There are 3 ways to turn a row about zero (a turn may also mirror it). The second row of each pair is the first, turned, with some noise. The first 27 pairs use one turn. New pairs use 2 turns, one after the other, and a turn may come again.
Known pairs, each followed by its turns in order:
[ 11.1 -17.7  19.6 -10.4  -7.9 -20.2   0.8 -41.7]
[ -2.1  15.9 -20.8 -20.4 -42.8  -2.5  -8.2   9.2]
Q

[-15.5 -23.8 -31.0  -2.7   2.5 -13.4  13.1  -6.9]
[  5.8 -20.1  -0.2 -11.6 -10.8  19.8  -9.7  33.9]
F

[ 37.9  15.5 -24.2 -24.6  38.3  13.5  -6.5  35.0]
[ -3.9 -19.0  21.2 -43.6 -10.8  13.2  16.2 -49.6]
Y

[ 37.1 -39.1  -8.4 -41.8   5.7 -34.0  13.6 -11.9]
[-23.4 -17.1 -22.8 -50.1 -31.3  -1.0 -38.2   9.0]
Y

[ -5.6 -14.3  -1.9  -8.6  27.1 -32.1  13.7 -37.9]
[-42.6  -2.4   0.7 -17.6  -5.7  -5.8  -2.5  39.2]
Y

[-31.1 -20.8  40.3 -24.1 -38.5 -18.2 -41.0 -14.3]
[ 22.0  12.3 -28.2  21.9 -22.5 -65.0 -12.5  25.3]
Y

[-28.9  31.3  11.8   5.2 -15.9 -31.3  13.6  36.1]
[  8.1 -43.6  19.8  44.9   4.7 -15.4  -9.5  -2.7]
Y

[  0.9  -3.6  24.5 -38.7   9.5   9.8  -8.7 -13.6]
[ 13.2   2.1  -8.9  31.5   4.5  -9.3 -32.5 -13.3]
F

[-14.7 -33.0  17.6  13.5 -25.4 -18.5  25.0 -22.3]
[-20.4  -4.4 -31.7 -42.7 -10.6 -22.7   0.1   5.9]
Q

[ -8.1 -11.0 -21.2  -4.8  18.3  -8.1 -24.6  29.6]
[-36.9  -3.9  -2.4 -13.6 -18.8  19.2 -19.4  -6.4]
F

[ 10.5 -15.7 -32.0 -29.3  18.5  34.6  38.3 -37.9]
[ 59.7 -45.6  -7.1 -15.2   1.7   0.0 -26.2   0.7]
F

[  0.7  33.9 -38.3   4.6  26.6 -27.4 -22.8  10.3]
[ -7.7 -36.4  20.0  -3.2 -22.0   9.9  47.7  -2.9]
Y

[ 35.0   1.4 -18.8 -41.6  22.4 -13.1 -12.9  23.2]
[-29.8 -29.5 -22.0 -11.4   4.0 -20.7 -41.7 -14.2]
F

[ 21.3 -37.3   8.6 -33.6  15.3 -34.1 -30.1  20.2]
[ 13.7 -29.1 -12.9 -53.7 -22.8 -33.8 -10.2   7.5]
Y

[ 18.9  22.1  40.8 -16.1  16.1  35.8 -30.6 -17.4]
[-21.0  38.6  22.2  39.5 -31.1  -1.4 -23.4 -10.4]
Q

[-39.0  22.7  25.8  10.1 -34.9  31.3   3.3   1.4]
[ 14.4  26.6  -0.5  55.7  20.6 -17.9  -4.6 -13.0]
Y

[-16.3  42.7 -36.1   4.3 -20.5 -42.1 -37.5 -18.9]
[ 40.2   5.5  50.9 -32.5  -3.5  19.8   1.8  42.6]
Q

[  5.9 -41.6  29.5 -15.2  29.6  21.8 -37.1  16.1]
[ -5.1  15.5 -17.1  20.8 -50.1   2.0 -30.8 -36.2]
F

[-24.5  14.0   8.2 -19.2  31.6 -31.1  26.0 -36.1]
[ 11.4  21.5 -28.3 -25.2   2.0  31.7 -44.7  15.3]
Q

[-24.2   1.1   4.8 -17.8  14.7 -33.3 -22.2  30.2]
[ 18.8 -34.7  21.5  -8.4   0.0   7.8 -37.0 -10.7]
Q

[-37.4 -16.0 -12.7 -17.1 -11.3  37.4  34.6 -32.6]
[-20.0  41.2 -19.4 -39.4  21.5  12.0  14.7 -32.1]
Q

[  6.6  -7.9  35.3  -2.9  14.6   1.2 -35.3  33.8]
[-32.4  32.3  -6.0  12.9 -25.2  -7.9 -15.5 -29.7]
F

[ -3.2  26.8   9.2   6.5 -18.2 -29.2   4.8  39.6]
[ 20.1 -43.6  20.7  25.8  -6.2  -3.3 -14.2  -6.2]
Y

[ 27.3  16.4  33.8  29.1 -40.0  39.4  -4.6  20.8]
[ 10.2  43.2 -24.3 -11.0  10.6 -15.8  44.7 -42.2]
F

[ 42.2 -28.3 -19.0  20.8  -1.7 -17.1   7.5 -39.5]
[ -2.7  -2.1 -38.9  -1.7 -36.2  13.2  38.5  35.6]
Q

[-10.9   6.5  -2.8 -25.5  37.8  -7.4  39.8 -19.6]
[ 27.2 -19.4  32.0  -3.1  10.6 -14.0 -38.9  17.7]
F

[-40.3  -7.7   2.5  -3.7  11.3 -38.6 -23.2 -42.0]
[ -4.0  -0.2  10.9 -50.4 -23.6  31.4 -29.6  15.4]
Q

New pairs, each followed by its turns in order:
[ 13.4  37.5   3.1   0.8  16.2 -41.1  25.9   3.4]
[-44.9 -11.7 -12.4 -26.5 -17.4  -9.8   2.0 -30.9]
Q F

[ 38.8  -9.8  34.9  32.9   5.4  35.8 -10.9 -30.8]
[ -9.8  36.5  23.3 -18.2  26.0  40.0  29.6  32.6]
Q F

[-22.1 -38.0 -25.0  40.3  15.7  11.5 -36.2  14.9]
[ 46.7  25.4 -36.1   0.7  29.6  26.2  12.4  -4.8]
F F

[-11.5 -14.1  18.1  36.8 -34.3 -30.5  40.6 -26.2]
[ 30.5 -25.2 -24.5  33.1  38.6 -40.4 -10.2   8.4]
F Q

[ 25.0   1.4  33.1   8.3 -17.4  -4.9  15.9 -28.8]
[-32.0  19.9  -6.3  11.4  14.4   4.4  11.7 -36.2]
Y F

[-33.5   2.0 -29.4   8.0  17.7  -0.8 -17.3  19.2]
[-34.6   6.7 -14.0  16.1 -13.0   8.7 -15.5 -29.9]
Q Q

[-24.7  37.9  35.9  17.1  -4.8  38.8 -12.2 -23.8]
[-27.6  39.5 -27.6  29.7  -0.7   1.7 -13.4  41.2]
F Q

[ 41.1   6.0 -38.4  11.0   3.3 -29.3 -19.3  42.3]
[ 44.7  -4.6 -61.1  -4.9 -21.2 -13.2  -8.5   0.5]
Y F

[ 25.6 -22.0 -32.3 -15.5 -27.2  23.1   7.1   6.0]
[ 27.3  -2.5  -9.7   0.2  -2.2  29.6  36.9 -23.8]
F Q

[-29.3 -26.6  17.3 -34.8 -21.9  23.5  34.5 -25.7]
[ 12.4 -11.2  18.9  59.8  -8.3   1.9  30.1  17.9]
F Q

[-14.0  10.5  23.8 -18.2  35.4  27.0  24.2  38.8]
[ -6.6 -35.6  36.8  25.6 -31.6  16.8  20.2 -15.5]
Q F

[-15.8 -12.5 -15.2  11.0  23.5   0.3   1.9 -30.6]
[ 12.1  24.1 -28.3  -1.5 -19.9 -13.4  10.3  -7.1]
F F

[ 14.5 -15.4 -14.0  -0.5  24.8  15.3  13.5 -29.1]
[-10.6   9.9 -11.9  22.0  12.8  26.4  15.9 -25.0]
Q Y

[ 29.3  32.6  22.2   0.9 -38.4  18.9   9.1 -30.0]
[-37.4  10.9  21.9 -13.0  46.8 -20.5  16.6  13.5]
Q F

[-30.5 -27.3  19.2  -0.9  40.0  10.0  41.9  33.5]
[  0.6 -48.0  19.7  17.4 -37.6  46.8 -10.2  -0.2]
Q F

[-41.7 -41.4  23.5  -0.2 -31.8  39.9 -12.2  25.3]
[ 24.0  -6.2  23.0  59.1   1.3   9.9 -21.4  47.2]
Q F

[ 10.6  14.3   4.8  -2.1  -5.5  30.0 -31.3 -35.8]
[  9.4   9.2  23.6  50.0   2.4  -4.8 -10.5 -10.6]
Q Y

[ 14.3  32.1 -40.8  29.7  -3.2  29.0 -39.1 -19.8]
[ -2.5  48.4 -32.6  16.4  38.8 -30.0  22.8   7.4]
Y Q

[ 38.2 -35.5  33.9  10.3   1.0  32.2  38.4   3.0]
[  7.3  18.6  44.6  41.1 -24.4  34.2 -18.6 -14.4]
Y Q

[ -5.3   4.6  40.5  11.2 -20.5  23.7  42.3   9.4]
[ 41.4  19.6  -4.7  36.4   1.3  -1.9 -16.1  30.3]
F Q

[-26.6  42.7 -18.0  -2.9 -32.1  10.9 -27.8 -31.7]
[  9.0  -3.4  11.0  51.4  13.5  48.7 -10.1  15.3]
Y Y

[-25.8  34.7 -41.1   8.9  25.4 -13.2 -19.9  40.2]
[ 28.0  30.1  11.1  37.3  -3.5  33.9 -41.7 -17.9]
F F

[ 29.3 -19.9 -20.1   0.7 -38.3  28.0  16.6  22.2]
[ 19.7 -19.5  22.2 -17.7   3.5 -29.2   6.8  48.0]
Q F

[ 25.5   0.3  36.0  -2.2  13.2 -24.8 -36.7 -10.0]
[ 35.8  -7.9   1.8   9.8 -19.3 -44.2 -16.5  -8.9]
Y Q

[ 18.6  36.9 -29.3  -6.2   5.9   9.9 -17.9   6.8]
[ 48.3   5.0 -11.5   7.0  17.0  -8.2  16.4  10.4]
Y F

[ 15.8 -31.0  23.9  42.6 -11.6 -23.4  14.3 -38.3]
[ 24.9 -23.1 -31.5  -5.4  22.7 -53.0  10.8  23.5]
F Q

[ -4.2  15.7  37.2  -5.2 -34.9 -24.2 -10.8 -13.7]
[-39.6  18.5 -12.4   0.9  -1.5 -10.7  39.5   1.8]
Y F

[-18.5 -20.1  21.1 -39.6   2.7 -16.1   5.6  17.5]
[ 33.4 -11.7   5.4  10.4 -14.7  -5.6  42.0  -7.3]
F Y

[ 37.2 -16.2 -22.0  16.9  11.7  37.4  11.8  10.9]
[ 30.4 -26.3  -2.7   5.5  17.6   2.5 -26.2 -38.7]
Y F

[ 19.3 -15.2 -31.4  15.6 -21.9  42.4 -35.0  -0.3]
[-24.1  20.2   2.3  -1.5 -20.0  52.8  -3.3 -34.2]
Y Y

[-36.0   4.5 -10.2  18.9 -10.9  19.9 -41.5  20.6]
[-30.4  49.8   7.0  -0.1  27.5   3.6   6.6 -13.3]
F Q

[-39.2 -23.7  -5.3  13.9  40.4  37.0  11.7 -36.7]
[-24.9  18.8  -3.9  33.3 -42.2 -46.7  22.9  -4.6]
F Q

[-27.6  31.6  30.4  19.7  14.6 -25.8 -42.6  14.9]
[-43.1  22.2  15.6 -21.7  28.4 -13.6 -39.5  19.9]
F Q

